The rows are grouped in 3 different ways at once. Each group adds its own fixed numbers to the row, and there is some noise. The rows also spread widely along 8 directions, which tell nothing about the answers.
Some rows, each with its group in each grouping after it:
[ 15   4   1   6 -16 -19   9  13  23  14  -3   6 -10   3   4  13  17 -10
 -27   9   7  10   3  18 -18   2 -19   2  -7 -15 -17   7 -29] : B (1) z_967
[ 16 -10  -6  10 -16   4  -9   1  17 -22  -7  14   4   0 -17  -9  14 -13
   7  16  -1  26  11 -17   1  -2 -12  18  13   1  -6  -8 -23] : L (0) z_750
[ -3   7 -17 -21 -19  14 -12   0 -24 -23 -17  17  25 -19  -7 -15  11 -32
 -19  -4   9   7 -18 -19   8  10   0   4   3 -11  -7  -4  20] : C (1) z_429
[ -8  13  -9  11  29 -13   5  19  25  17  -2   1  -5  45  -3  -6 -13  -2
  26  12  -5   9  18  -3 -29 -23 -12   5   3  -1  26 -15  10] : B (0) z_697
[ 28  13  -4  18  -6 -30 -15   9  -9  19   1   1 -11  20  -6 -14 -24 -10
 -17  20  20  16   7   7 -12   3  -4  13  11  14  -8  -9   1] : C (2) z_750
[ 24  10 -14   1   6 -13  -9   5   1  -1 -14   4   3   7  -2  -8 -10 -14
   0   7   3  10 -12 -29 -14  -8  -8   8  27   5 -20  -4   4] : X (2) z_997
[-10  22 -10 -23  23   5  12 -11   0   8  53  -9 -14  13 -19 -42 -18  25
 -13  36  22  13  17  19 -35  12 -11  -5 -27  -9  47 -40  12] : X (2) z_697
[  2  26 -16   4   2 -32 -16  10 -10  10 -16  21   5  34   0  -4 -27  -9
  16  10  10   7  19 -18  -3 -17  -4  17   6  16   9 -14  41] : L (2) z_967
[ 23  -7  -5  -4 -15  -3   1  -1  13  -3   8   3  -7 -12 -12 -11  13  -6
 -23  15   7  15  -4  -2 -20  13 -17   7   8 -15 -15  -4 -29] : C (2) z_997
[-17  -3  -1  14  27  23  22  -1  31   1  23 -17 -10  25 -10 -34  -7  -2
  -3  26  -4  16   0   9 -30  16   0  -5 -14   0  26 -27  15] : L (2) z_875
[  9  -1   4   2  -1   2  21  10  40  15  24  -5 -23  -6 -20  -3  26   7
 -21  22  14  14  18  21 -36  11 -34  -5 -14 -31   4  -5 -48] : C (1) z_429
[ 25 -17 -12   0   2  16   0 -18   9 -30  10  -3  -5 -25 -17 -18  16 -14
  -9   5   1  17 -16 -41 -17   5 -16   4  23 -14 -27  -4 -41] : X (0) z_875
[ -7  -2   0 -10   5 -13   5   8  30 -12   8  11   9  20   0 -12   5  10
  16  22 -23   8  18  -4 -33  -3  -7  -1  -8  -9  35 -19   7] : B (0) z_875
[  3  -7  -9 -21 -19   7  13   6  31 -21 -15   9  15 -23  -5  19  55 -15
 -11  -7 -17   4 -14 -15 -14  -3 -22 -15   6 -42 -19  14 -26] : X (0) z_750
[  3  11 -15  -3  -3 -10  -4   3   3  -3  -1   8   6  11   1  -8   2  -9
   2   4   1  10   5  -4 -12   3  -4   1  -3   2   9  -4  12] : L (0) z_697
[ -4   9 -19   8   6   2  10  12  22   4  -7  16 -19   7 -31  17  22  -6
  18  10  17  21  30 -22  -6 -31 -46  10   3 -27  -4  -9 -27] : L (2) z_429
[ -6  -5 -20  -1  20  19  10 -17   4 -22   1   1   3  -5 -17 -19   5 -10
   7  -6   0   2 -13 -57 -28   0 -13  -7  15 -18 -20 -10  -8] : L (1) z_967
[  6   3 -15  -9  10  -4   9  -2   7   0  11   3  -9  -4 -16   6  12  -1
  -6   3   5   6  -5 -27 -31  -7 -23 -11  14 -30 -21  -1 -26] : B (2) z_750
[  7 -14 -19   4   4  22   8  -9  13 -21 -12   1   1 -13 -22   3  31 -30
   3 -11  -1   6 -19 -45 -12  -7 -22   0  22 -29 -32   2 -32] : C (0) z_875
[ -1   9 -25   0   8  13  -4   8 -17  -2 -20   8  11   6  -4  -6  -2 -43
  -5 -11  10   9 -26 -26   7 -13  -2   1  12  -2 -22   1  20] : B (2) z_697
[  8  -6 -17  -5 -14  17  -2   2   5 -25 -29  15  13 -18 -16   4  39 -38
  -5  -6   0  21 -12 -27  11 -10 -21   8  17 -17 -23   7 -21] : X (0) z_429
[-15  13 -12 -25  13   3   9   0   2   3   9   3  12   5   4  -9   7 -11
 -11  -1  -6  -1 -19  -5 -28   4  -7 -23  -8 -25   5  -3  24] : B (2) z_697
[  8   0  -4   9   8   4   6   8  14   7   9  -3  -9  19 -20 -18  -2  -5
  -3  21  14  17   9   4 -20   4 -12   8   3  -5   5 -16  -6] : C (2) z_750
[ -3   4 -11   1   2  11   5   8  15   1  -1   3  -6   7 -14  -1  13 -11
  -3   9   8  14  -3  -4 -10 -13 -20   3  -3 -17   1  -3 -19] : B (0) z_997
[ 24  14 -12  12 -25 -33 -15   8   4   7  -9  21  -8   7  -1  15   4 -15
  -8  13  11  14  21   6   5  -7 -13  14  -1   5  -3   2 -14] : L (0) z_875
[-22  28  -6   4  17   6  13  13   4  29  18  -8 -18  25 -14 -19  -8   0
 -19  19  30  -1  15  28 -21   5 -12   0 -35  -7  29 -22  18] : C (1) z_967
[ 10   8  -6  22 -23  -1 -10  18 -17  13 -21   4   7  11   9  -9 -11 -46
 -31  10  20  20 -12  25  27   8  11  15  -7  19 -11   2  23] : B (1) z_875

New rows. What belongs after each?
[ -1 -12  -1 -11 -33  11  -3  10  18 -17  -8  20  21   4  -6 -22  24 -15
  -2  18  -3  22  14  17   4   6  -7  17  -6  -2  28 -14   1] : C (0) z_697
[-10  18 -11 -27  18   6  11  -4  14  -1  28  -2  -6   2 -11 -16   3  17
 -10  18   5   1   3  -3 -41   6 -17 -12 -17 -27  22 -20   7] : X (2) z_997
[ -9   5  -7   7   9   4  14  21  28  14  -5   2 -11  26 -11   4  11 -12
   9  10   6  19  15  14 -10 -22 -23   8  -9  -9  17  -6  -9] : B (0) z_697
[ 19   9  -8   6  -5 -11   2  18  28   5   0  15 -14  11 -25  12  15   5
  13  22  16  23  31  -9 -11 -27 -40  14  12 -17  -2 -12 -39] : X (2) z_750
[ -6   5 -12  -8  22   3  12   4  20  -6   3  -5   0  12  -9 -22   2  -2
   5  12 -12  10   0 -19 -34  -2 -12  -6   9 -10   7 -16  11] : X (2) z_429
[-12   5  -4 -27 -21  22  11   2   9  -7   9   7   9 -12 -12 -11  36 -17
 -28   6  11   7  -6  21  -7  15 -12  -3 -25 -25  14  -5  -7] : C (0) z_697
[  5   1  -6  10   5   5  15   8  25  10   8  -2 -15   5 -16   6  18  -5
  -7  11  10  15   4  -2 -20  -1 -21  -5  -5 -23 -10  -1 -24] : L (2) z_750
[  1  23  -5 -18   1 -25   2   4  13   7  21   7  -4  13  -1  -8  -2  17
  -6  26   3   4  23  13 -28   4  -9  -1 -22  -8  38 -20   8] : X (0) z_875
[-26  11  -7  -1   9  10  17  15  32  10   6   4  -7  26 -11   2  17   2
   8  15   3   9  23  15 -16  -7 -17  -3 -32 -16  40 -13   9] : L (0) z_875
[ 12   8  -5  -5  -5 -23 -10   0  15  -9  11  14  -2  15  -8 -13  -5   9
  12  21  -5   9  28 -10 -27  -2 -13   8   4  -3  24 -21  -9] : C (0) z_875
[  1 -26   2   0  -2  23  16   3  36 -22  -7  -9  17  -2   3 -27  26 -25
  -6   2 -29  12 -23  -1 -26  20   4  -3  11  -6  -3  -1  -9] : C (0) z_697
[ 37 -14   9  24 -43 -26 -14  22  24   5 -31  15   9   9  15   0   8 -30
 -14  16  -7  21  12  23   6  12  -3  23  15  20 -12   4 -17] : C (1) z_875
[ -8  -9  -5 -10 -22   5  -2  14  30 -20 -24  25  20  11  -8   0  29 -14
  18   7 -17  10  15  -8  -6 -10 -16  10   2  -9  21 -13   4] : C (0) z_875
[ -1   9  -8  -7  -9  -7  -2   9   7   0  -4  11  -2   4  -5   0  12 -16
 -12  12   4  10   3   3  -8  -2 -12   1  -5 -12   5   2  -3] : B (0) z_429
[  9  -8  -8   3  -1   0  -4  -9   5 -16   1   6   2   6 -16 -24  -2 -10
   0  15   2  10   4 -23 -17   5  -8  15  14  -1  -2 -15  -8] : C (0) z_967
[  7  12 -24 -26  -6  -7  -1 -17  -9 -12  21   8   3 -22  -5   0  15  -4
 -21   1   7   1 -10 -19 -23  11 -10 -14  -9 -24  -4   2 -10] : L (0) z_697
[ 10   7 -12  -5  17   8  11  -2   9   1   6 -11  -3  -8  -2  -4   8  -7
 -17  -2   2  -1 -19 -22 -32   8  -8 -18   7 -23 -24   1 -13] : X (1) z_750
[  4  15 -23   8   4  -7 -17   7 -11  -4 -18  15   6  23  -7  -9 -15 -26
  21   3  11  16  12 -23  11 -21  -5  20  10  15   7 -11  24] : L (0) z_697
[ -6  28  -7 -26 -14 -18  -3   3   0  10  28  16  -3  12 -11  -9  -3  23
 -17  31  20  10  30  27 -20  14 -13  -4 -37 -12  40 -19  19] : L (2) z_750
[ -4  25 -25 -10  17   5  -3  -1 -12   2  -3   3  10   5  -5  -6  -2 -18
   2  -4  11   3 -10 -19  -7 -13  -6  -3  -1  -6   5  -5  23] : X (0) z_697
[ 25  -8  -2  21 -13 -13  -5   6  27  -3  12   7 -14  18 -15 -20   0   2
   5  33   8  38  37  13  -7  -1 -17  31   2  14  20 -19 -34] : L (0) z_697
[ -3   2 -17  12   5  19   8   3   8   4  -3  -5  -6   3 -10  -5  14 -34
 -15  -2  15  17 -13   1   6   0 -11   3  -7  -5 -10   6  -9] : L (0) z_697
[-14   8 -14 -13   6   6   4   1  21  -9   8  10  -2   8 -21   1  18   8
  16  10  -2   7  16 -25 -26 -10 -22  -7  -9 -28  20 -13  -8] : L (0) z_750
[ -6   8  -3  -2  15  -5  18  11  20  20  12  -3 -10  13  -1  -3   5  -2
 -18   9   4   0  -7   9 -33   4 -17 -10 -10 -18  -4  -6  -4] : B (2) z_967
[-15  22 -15  11  42   5  19  21  26  27  -8 -12   0  38  10  -4 -11 -13
  17  -4  -4  -1  -1   1 -30 -17  -8 -13  -4  -4  17  -5  31] : X (1) z_697
[ 24   1   3  21  -2 -39  -9   9  14   7   4   6 -14  27   3 -15 -21   2
  -4  28  -1  18  19   6 -21   3  -6  19  12  17   4  -9 -12] : B (0) z_967
[ 18   9 -14  -2  -4 -21  -8  11  15  -3 -13  20  -6   8 -15   7   8  -5
  15  17   6  20  24 -22  -7 -24 -34  15  18 -10  -3  -9 -16] : X (2) z_429
[-10  15 -10  -4  -6   6   0  12  -1  13  -8   4   9  13  -9  -7   5 -21
 -13   8  15  10  -2  10  -7   2  -7   0  -9  -8   4  -8  19] : C (2) z_750
[-49  18 -27 -22  38  45  12   1   0 -13   0   5  15  27 -24 -31   0 -10
  32   3   9   4   5 -24 -11 -26 -10  -2 -19 -15  48 -33  49] : X (0) z_697
[ 25 -16   1  15 -18 -13 -13   4  15 -16 -12   8  12  11   1 -30  -3 -14
  -1  20 -16  22   2  -6 -12  15   9  18  20  16  -4  -9  -6] : C (0) z_750
[ 15 -14  -5  17  19  10   5  -5   7 -10  18 -11 -15   4 -21 -40 -16  -7
  -4  26   7  26  -2 -15 -28   9  -7   9  14   0  -4 -20 -27] : B (1) z_429
[ -1  15 -26  -9   7   1  -1   3 -16   2 -10  12  -3  -7 -20  17  11 -22
  -4  -8  22   3 -13 -41  -4 -23 -27  -6  15 -34 -31   7 -10] : B (2) z_750
[  1   8  -3  11 -19 -10 -10  22   2   7 -20  17  -2  27  -9  -4  -2 -19
  -2  22  15  23  23  19  17 -14 -13  26  -8  13  15  -7   6] : B (0) z_967
[  8  -8 -13   9  -8 -10  -4   8  27 -20 -23  15   9  10  -1   5  16 -18
  24   3 -20  14  10 -31 -11 -10 -11  10  19  -2  -1  -4  -9] : L (0) z_875
[-16  11  -9 -13   9  15  14   6  18   1   2  -4   3   4  -8 -13  15 -11
 -14  11   2   9  -3  12 -15   7  -9  -7 -21 -20  19  -8   9] : X (0) z_429
[  3   0  -8   5  18   9   8   2  11  -6   1  -9   4  12  -6 -28  -3 -10
  -4  12  -6  13 -12 -17 -26   7   1  -4  12  -1  -3 -14   9] : X (2) z_750
[-28  24 -26 -27  -6  27   4   2 -14   0  -6  19   4  -6 -32  19  32 -23
  -8  -5  33   0   5 -10  12 -22 -29  -2 -26 -39   9  -7   9] : C (0) z_875
[ 20  27 -23   1   8 -40 -19   1 -14   4   1  15  -2  10   4   0 -28   0
   5  10   9   1  17 -31 -20  -6 -11  -1  11   1  -3  -6  11] : L (1) z_429
[ 17  10 -25  -8  17 -14  -9  -9  -7  -8   8  11   1   7 -17 -12 -13   0
  18   3   8   2   6 -52 -29 -20 -21   2  29 -14  -8 -14  -1] : C (2) z_697
[  7  -4  -1   3   2 -11  -2   7  19 -14  -7   8   6  25  -7 -32 -11   2
  14  28  -8  22  19 -12 -14  -4  -6  21  17  14  13 -22  12] : X (2) z_967
[  4  12 -20   5  19 -18  -4   1   1  -1  -7   3   3  15   3 -10 -15 -13
   6   3  -9   2  -6 -33 -25   1   0  -6  15   0  -8  -7  24] : L (2) z_429
[  4   2  -4 -18  -9  -4   0  -2  10  -8   5   6   9  -9  -7 -17  10   2
  -8  13  -4   3   7 -11 -31  13 -11  -7  -1 -19   8  -9  -3] : C (1) z_429
[ 11  -2  -6  -6  -6 -17  -6   2  14 -12   7   9   1   6  -6  -6   1   6
   1  18  -8  10  10 -12 -28  -1  -8   0   9 -11   6  -8 -18] : B (0) z_750
[-33  43 -14 -45   4  -5  20  12  14  20  13  21  -5   5 -16  24  30  22
   0   9  22 -11  30   9 -23 -23 -44 -17 -46 -50  39 -13  10] : X (1) z_967
[ -2  23 -13 -26   7 -20  -5  -3   2  -6   8   7   4   5   0 -10  -1   7
  -2  14  -3   2  11 -11 -27   1  -6  -6  -6 -11  24 -14  17] : X (0) z_429
[ 25  11  -1  16 -13 -30  -7  24  13  25 -14  -1  -3  21  11  -3  -8 -19
 -23  10   7  13  -4  31 -11   9   0  13   6  13 -11   2   9] : C (2) z_997
[-12   2 -15 -34   6  19   2 -14 -11 -23   3   1  25 -11   0 -26   9 -10
 -18  -5 -13 -10 -33 -33 -36  25  12 -26   6 -25  -8 -12  31] : C (2) z_750
[  9  26 -23   1  15 -27   3   6  11  10   0  12 -18  13 -12  16   0   5
   9   3  16   2  21 -25 -23 -27 -33   5   9 -15  -5  -6 -18] : X (0) z_967
[  3  14 -15   5  28  -7  11   1  16  17  16  -6 -16  19  -8  -6 -11   1
   5   9   8   7   4 -10 -34  -7 -17  -6  -2 -11   4 -11   2] : L (2) z_697
[ 44 -34  -2  38 -10 -13  -8  14  23 -15 -39  -1  11  11  17 -13   1 -49
   4   1 -29  29 -28 -24  -6   1   6  17  57  24 -49  12 -15] : B (2) z_697
[ 13 -17  -5   1 -21 -11  -2   6  33 -26 -23  20  16   4   5   2  28 -15
  13   2 -27  14   6 -25 -14   1 -10   9  15  -5  -9   3 -12] : L (0) z_967
[  9   4 -11   0  22  -9   0  -5  20  -5  14  -1 -10  18 -19 -16 -10  16
  16  19  -4   5  20 -30 -47  -5 -15   0  16 -15  12 -20 -15] : C (0) z_750
[  5  -4 -11 -22 -11 -10 -14   1   7 -25  -6  22  18   4  -5 -11   0  -1
  10  16 -13  11   7 -24 -17  -3  -8   4  10  -8  12 -10   2] : B (0) z_997
[  6 -12  -2   7   9  13  17  -2  29  -5  15 -14 -11  -1 -16 -17  20  -6
 -13  11  -2  11  -7  -5 -35  17 -10  -8   4 -23 -11  -4 -36] : C (0) z_750
[ -1 -14 -13   6   4  14   8  -1  21 -26 -23   7  14   4  -6 -12  18 -24
  15  -6 -18  10 -12 -49 -12  -6 -11   3  24 -10 -24  -2   1] : L (2) z_967
[ 14 -21 -14  -8 -14  13  10  -1  28 -27  -8  19   3 -25 -14  12  41 -14
   6  -3  -9  15  -1 -38 -20 -14 -37  -2  21 -40 -31   7 -61] : B (1) z_697
[ 22   6 -13   1   5 -15   5   0  13   9  16  -1 -11  -1  -6  -5   0   2
  -6  10  12   3  12 -10 -32   1 -22  -1   6 -16  -6  -8 -26] : C (1) z_697
[ -4  -9   0  -9  -5   3  17  10  39  -8  -3   9   4   7  -4   3  28  -3
   3  12 -18  10   2  -3 -26  -3 -19  -9   0 -25   4  -9 -11] : B (2) z_875
[ 29   0  -4  -6   6 -29   2 -14  15   0  32 -10 -11  -8   5 -11  -4  15
 -23  17 -10   1 -11 -19 -56  32  -1 -21  10 -14 -16  -2 -22] : L (2) z_750
[ 15  -1  -7  28  -7   4   2  11  13  16   2  -5 -15  12  -6 -19  -5 -23
 -11  17  18  31   8  17   4   6 -11  20  -6  14  -3  -9 -17] : L (1) z_697
[-25   7  -5 -28  -5  22  23  12  22   7  17  10  -7  -5 -26  11  38   4
 -16  14  15  10   9  15 -19  -6 -36 -14 -30 -49  14  -7 -19] : B (2) z_750
[-13  10   2 -22   7   1  31  10  45  23  28  -6 -13   2 -12   9  35  22
 -19  19   2  -5   7  24 -53  10 -30 -27 -30 -51  17  -8 -19] : C (2) z_750
[  5   2 -12  -3   7   1   6  -2   3  -3   6  -3   6  -2   1 -15   2 -19
 -12   4   1   7 -16 -15 -19  14   0  -7   3  -4  -9  -5  10] : L (2) z_697
[ 14   8 -11  -2   2 -11   4  -3   5   5   9  -4   4   3  12 -12  -4  -9
 -20   6  -4   6 -15  -7 -27  20   3 -11   3   0 -11  -1   7] : L (2) z_697
[ 12  13 -10  -9 -15 -22 -10   1   6  -4  10  13   1   4  -5   1   5   5
  -8  16   5  10  14  -4 -18   5  -9   1  -7  -8   8  -6  -7] : L (0) z_750
[  4 -13   3  -8 -32  -1   5  16  34 -15 -26  15  26   4  10   1  36 -15
  -2   1 -30   7 -10  -6 -17  11  -7  -5  12 -19  -8   6   1] : C (2) z_750
[ 21  -7  -7 -15 -25 -23  -9  -7  17 -26  -3  15  11 -21   7   0  25  -9
 -12   7 -20  10  -3 -22 -21  20  -5  -6  14 -12 -15  10 -19] : L (0) z_429
[ 15  14 -22  -8  17   2   7 -13   0   0  23  -8 -21 -19 -26  -5   9  -6
 -22   8  23   8  -8 -19 -26  -1 -25  -7   3 -28 -19  -4 -37] : X (0) z_429
[  1  18  -9 -12  -9 -28  -3  16  20  -3 -15  27   6  23 -11  10  10  11
  26  13  -1   9  37 -20 -17 -33 -33  13   6 -12  17 -15   6] : X (2) z_967
[ 21  -3  -8  10   0  -8   8  14  37   2  -1  12 -13   9 -20   1  17  -1
  12  19   7  26  27  -5 -13 -24 -39  17  16 -11   1 -11 -37] : X (2) z_697
[  6  12 -10  -3   5  -3  11   6  17  10   9  -2 -15   2 -14   8  18   0
 -11  11  14   9   5   4 -22  -6 -25  -5  -6 -24  -3   0 -28] : X (0) z_750
[  2  10 -12  -5  -9  -3  -4   5   4   0   2  11   3  11  -8 -10   6 -12
  -2  12  10  10  11   3  -6  -3 -12  10  -4  -4  15 -12   2] : C (0) z_697
